All groups share one centre, and each spreads out both ways along 8 directions, with some noise.
In the rows, 128 means zero.
Some rows, each with its group after it:
[120 119 154 130 164  99 114  91 101 116 131 114 128] : T
[ 76 112 140 147 124 115 117 119  95 135  86 104 126] : G
[109 102  71 130 176 120 131 149 151  90 179 150 124] : T
[131 106 136 177 122 142 135 179  96 159  78 131 136] : H
[ 75 111 155 123 138  95 104 136 104 143 153 153 191] : H
[123 112 102 137 117 154 122 154 111  80 117 128 127] : L
[ 97 118 103 165 116 149 156 198 137 176 150 198 150] : N
[117 176 194 138  94 127 193  52  60 103 139 170  82] : H
[129 131 143 124 119 125 123 127 123 128 121 118 145] : L
[ 88 179 151 166 126 182 128 160 136 124 112  83 195] : T
[128 129 101 164 136 112 159 107 188 157  71  83  88] : T
[ 37 145 131 212 154 207 119 203 111 188 106 143 140] : D
[104 119 110 132 119 141 141 180 105 146 134 127 140] : D
[108 158 170  98 120 141  96 109 112 140 148 125 155] : N
[152 115 149 128 135 143 102 168  98 133 135 133 157] : L
[124 128 130 122 114 108 154 117 112 103 128 111 141] : N
[123 154 152 160 150 136 102 162 203 218 119 117 202] : D
[ 90  99  90 119 107 137 148 196  72 157 129 120 110] : D
[107 104 110 150 181 100 128 144 140 165 129 103 127] : H
[ 69  80 116 136 107  94 126 177  97 180 114 145 163] : N
[121 106 164 128 130  97  94 126 108 169  93 105 155] : L
[114  79  85 141 174 129  91 161 123 100 131 131 117] : T
[ 82 140 155 116 156 103 129  78  95 130 158 124 106] : H
[143 151 110 105  51 104 210 126 140 108 118  95 155] : D
[110 111  93 160  89 152 135 159 157 146  78 158 116] : G
[106  94 106 146 145 102 154 137  87  73 131 123 127] : G
[ 79 156 135 170 133 179 151 149  88 113 136 146 120] : H
[102 144 166 134 139 145  84 102 117 117 121 127 148] : N
[ 91 131 142 135 120 162 100 149  93 100 135 153 159] : D
[ 58 129 124 174 162 130 145 135 116 159 121 123 117] : L
[102 113 119 168 134 126 116  91 166 130 115 214  81] : T
[ 89 125 123 151 169 116 112 121 151 161 119 109 124] : T
[ 67 116 117 159 181 124 116 111 111 129 124 112  89] : L
[ 64 111 107 110 131 109  83 119 160 145 114 106 144] : T
[134 164 140 136 122 187 123 146 115 103 132 124 135] : G
[123 115 144 163 141  99 139 131 118 153  97 110 152] : L
[137 129 128 149 143 145 127 139 120 106 117 122 129] : H
[120 116 133 117 113 130  98 141 144 154 136 177 143] : G
[108 114 137 116 104 115 113 124 123 146 135 172 139] : G
[105 143 172 157 194 111 127 119  94 168 147  92 146] : G
[112 125 144 152 179 119 128 125 103 139 155 133 128] : T
[116 113 179 153 179 132  55 106 103 102 112 127 158] : L
[ 83 119 144 156 161 117 129 121  83  88 124 103 153] : D
[ 83 141 105  96 150 184  55 129 146 173 128  99  59] : L
[116 154 148 195 111 176 119 120 188 181  83 202 104] : G
[109  71 113 139 202  68 119 149 100 142 152 105 152] : G
[ 61  89 121 141 150 118 124 145  39 130 115 106  98] : D
[104 127 151 129 166 113 107 137 111 155 136  93 161] : N
[122 132 116 136 138 173 125 186  93 129 143 116 132] : N
[123 149 173 117 181 106 123 127  93 210 155  63 138] : G
[ 83 136 149 109  72 176  75 153  92  89 120 162 175] : D
[156 148 130 133 109 171 162 132  70  84 126 122  80] : H
[112 122 142 130 133 133 103 119 100 125 116 130 114] : N
[119 134 172 155 131 129 120  96 106 123 111 151 121] : T
[ 84 121 135 121 149 112 107 131 117 145 141 120 148] : H
[100 100  80 132 210 109 130 156 130 160 157  75  96] : H
[112 165 158 143 139 181  84 126 152 177 119 133 120] : N
[ 72 156 136 140 120 186  88 152 137 163 115 125 133] : L
[ 63 165 186 142  83 161 102  91  98  98  98 157 161] : D
[ 68 112 130 141  97 108 131 160 130 172 107 134 183] : N

New rows. What belongs after each?
[ 18 165 119 136 126 159 137 146 126 149 159 133 150] : H
[127  97 112 104 164 109 130 183  67 167 162  88 128] : N
[105 119  80 108 148  98 174 158 137 148 209 158 122] : T
[137 174 140 179 135 205 128 142 152 107 127 167 129] : G
[108 136 138 157 136 135 139 135 118 147 113 121 126] : G
[129 155 139 114  82 100 210  86  88  48 154 127 148] : D
[111 101 113 172 157 117 121 174 158 167 107 125 171] : H
[ 67 119 176 141 132 121  99 123  65 140 126 154 156] : H
[ 47 137 132 119  88 142 139 165  77 168 139 140 148] : H
[ 90 132 145 168 116 155 139 166  87 140 120 150 146] : H
[ 93 137 137 132  64 144 156 153  96 179  91 125 124] : H
[131 109 105 134 121 123 136 147 144 168 111 136 100] : G
[123 118 116 137 178 122 115 132 129 114 147 110 128] : H
[123 126  91 114  81 164 147 219  94 109 130  95 175] : T
[ 81 164 141 148 140 158 114 131 143 101 133 107 186] : T
[ 83 120 120 159 131 149 130 157  99 140 101 113 118] : D
[106 141 186 117 165 104 124  89  60 129 152  99 135] : G
[132 101 134 128 161 116  98 132  96 128 125 106 129] : H
[145 117 176 168 180 143  64 156 132 214  85  98 150] : L
[111 119 129 120 121 143 109 150  84 120 113  91 132] : N
[ 81  91 119 124 130 160  89 150  29  83 128 155  84] : D
[ 95 134 135 117  98 174 105 158  72  68 156 177 155] : D
[ 65  68 135 116 178 121  68 214  27 161 198 186 179] : N
[ 89 136 141 139 133 134 138 131 100 127 147 143 139] : H
[103 165 195 148 169 134  80  62 137  94 139 148 171] : N
[122 142 141 124 147 140 121 136 109 128 139 101 144] : N
[125 118 131 148 160 138  94 136 130 123 111 121 133] : D
[112 102 126 131 168  81 151 135  89 121 165 130 148] : G
[ 91 121 123 199 108 114 157 113 179 121  60 147 150] : N
[122 170 117 128 136 144 179 131 135 113 187 143 124] : L
[104 130 132 113  87 157 120 157  81 127 115 121 133] : H
[127 144 154 165 167 138 136 126 111 119 121  96 142] : T
[127 139 159 155 156 150 105 109 130 149 112 138 108] : G
[148 149 102  99  85 145 157 162 156 183 126 100 113] : L
[ 82 147 167 145 140 155  84 147 124 196  93  82 161] : G
[115 128 152 146 140 124 119 118 118 113 119 125 153] : L
[118 133 109 121 148 103 160 130 136 130 157  98 137] : T
[112 131 127 147 183 170  96 199 101 156 144  82 153] : N
[ 77 151 108 156 168 130 151 137 168 122 172 142 164] : H
[ 90 114 126 146 104 116 159 106  74  77  94 127 102] : G
[ 74 168 132 138 127 157 167 125  99 104 171 149 122] : H
[114 107 126 144 153 106 137 124  95 116 128 120 119] : G
[109 114 161 138 121 121 126 129  75 176 133 182 110] : T
[109 118 131 157 154 127 127 128  99  67 131 136 158] : N
[ 90 162 184 130 137 129 129 132  97 156 172 148 189] : G
[122 139 126 133 116 148 139 139 119 118 118 104 133] : N
[ 60 124 177 121 104 116  88 133  98 125 147 175 220] : H
[119 123 133 123 138 116 146 152  91 151 152 121 136] : T
[103 121 188 143 127 134  63 114 100  94 109 162 198] : H
[125 120 116 144  88 128 151 128 144 156  75 128  99] : T
[ 51 140 117 130 142 140 153 143  87 132 176 152 117] : L
[120 115 135 176 115 147 121 169 128 149  81 133 157] : H
[121 101 112 141 134 146  97 150 116 145  96 120  96] : D
[ 50 118 159 196 146 119 121 118 106 120  81 132 168] : L
[ 85 118 137 125 210 128 104 175  68 120 233 159 170] : T
[131 128 141 160 146 123 137 102 133 142 124 176  87] : G
[ 81 136 110 108 147 155 120 150  86 106 171 113 124] : H
[114 118 127 138 113 134 110 130 140 146 113 166 123] : G
[138 147 157 119 123 135 107 116 136 119 154 161 167] : D
[111  97 127 156 112 117 144 177  90 153  98 124 156] : L
[188  73 139 119 131 113  91 150  74 130  79  94 114] : H
[ 78 124 145 122 160 125 108 121  75 121 154 132 130] : H
[ 90 138 128 156 164 141 142 125 108 140 130 112  92] : H
[123 110 123 138 128 105 140 161 134 144 138 139 174] : H
[128 151 125 184 165 146 189 146 109 121 127  95 113] : G
[ 80 178 194 175 169 178  86 139 124 204  90  65 162] : G
[115 118 133 156 171 130 116 134 116 114 145 144 141] : G
[137  98 102  75 120 131 103 161  74 135 123  66  93] : H
[ 95 144 173 111 121 116 121 123  94 169 149 126 165] : G
[117 123 127 135 152 161 105 166  85  75 154 140 159] : H
[142  71  75  97 125  85 135 175 110 150 111  62 117] : D
[ 59 110 128 140 121 112 131 163  91 146 107  85 180] : G
[ 98 104 125 133  91 119 130 128 100 115  93 135 124] : N
[ 79  92 125  52  97 100  82 177  75  93 189 144 240] : G
[ 84 145 126 158 138 138 154 148 122 125 159 153 157] : H
[124 168 149 136 142 197  90 133 115 108 109  79 128] : N
[ 30 134 154  89 142  78  90  91 132 147 181 143 191] : H
[102 122 131 160 240 117 112 111 123  95 196 157 127] : T
[114 136 140 140 131 157 116 154 117 127 130 136 154] : L
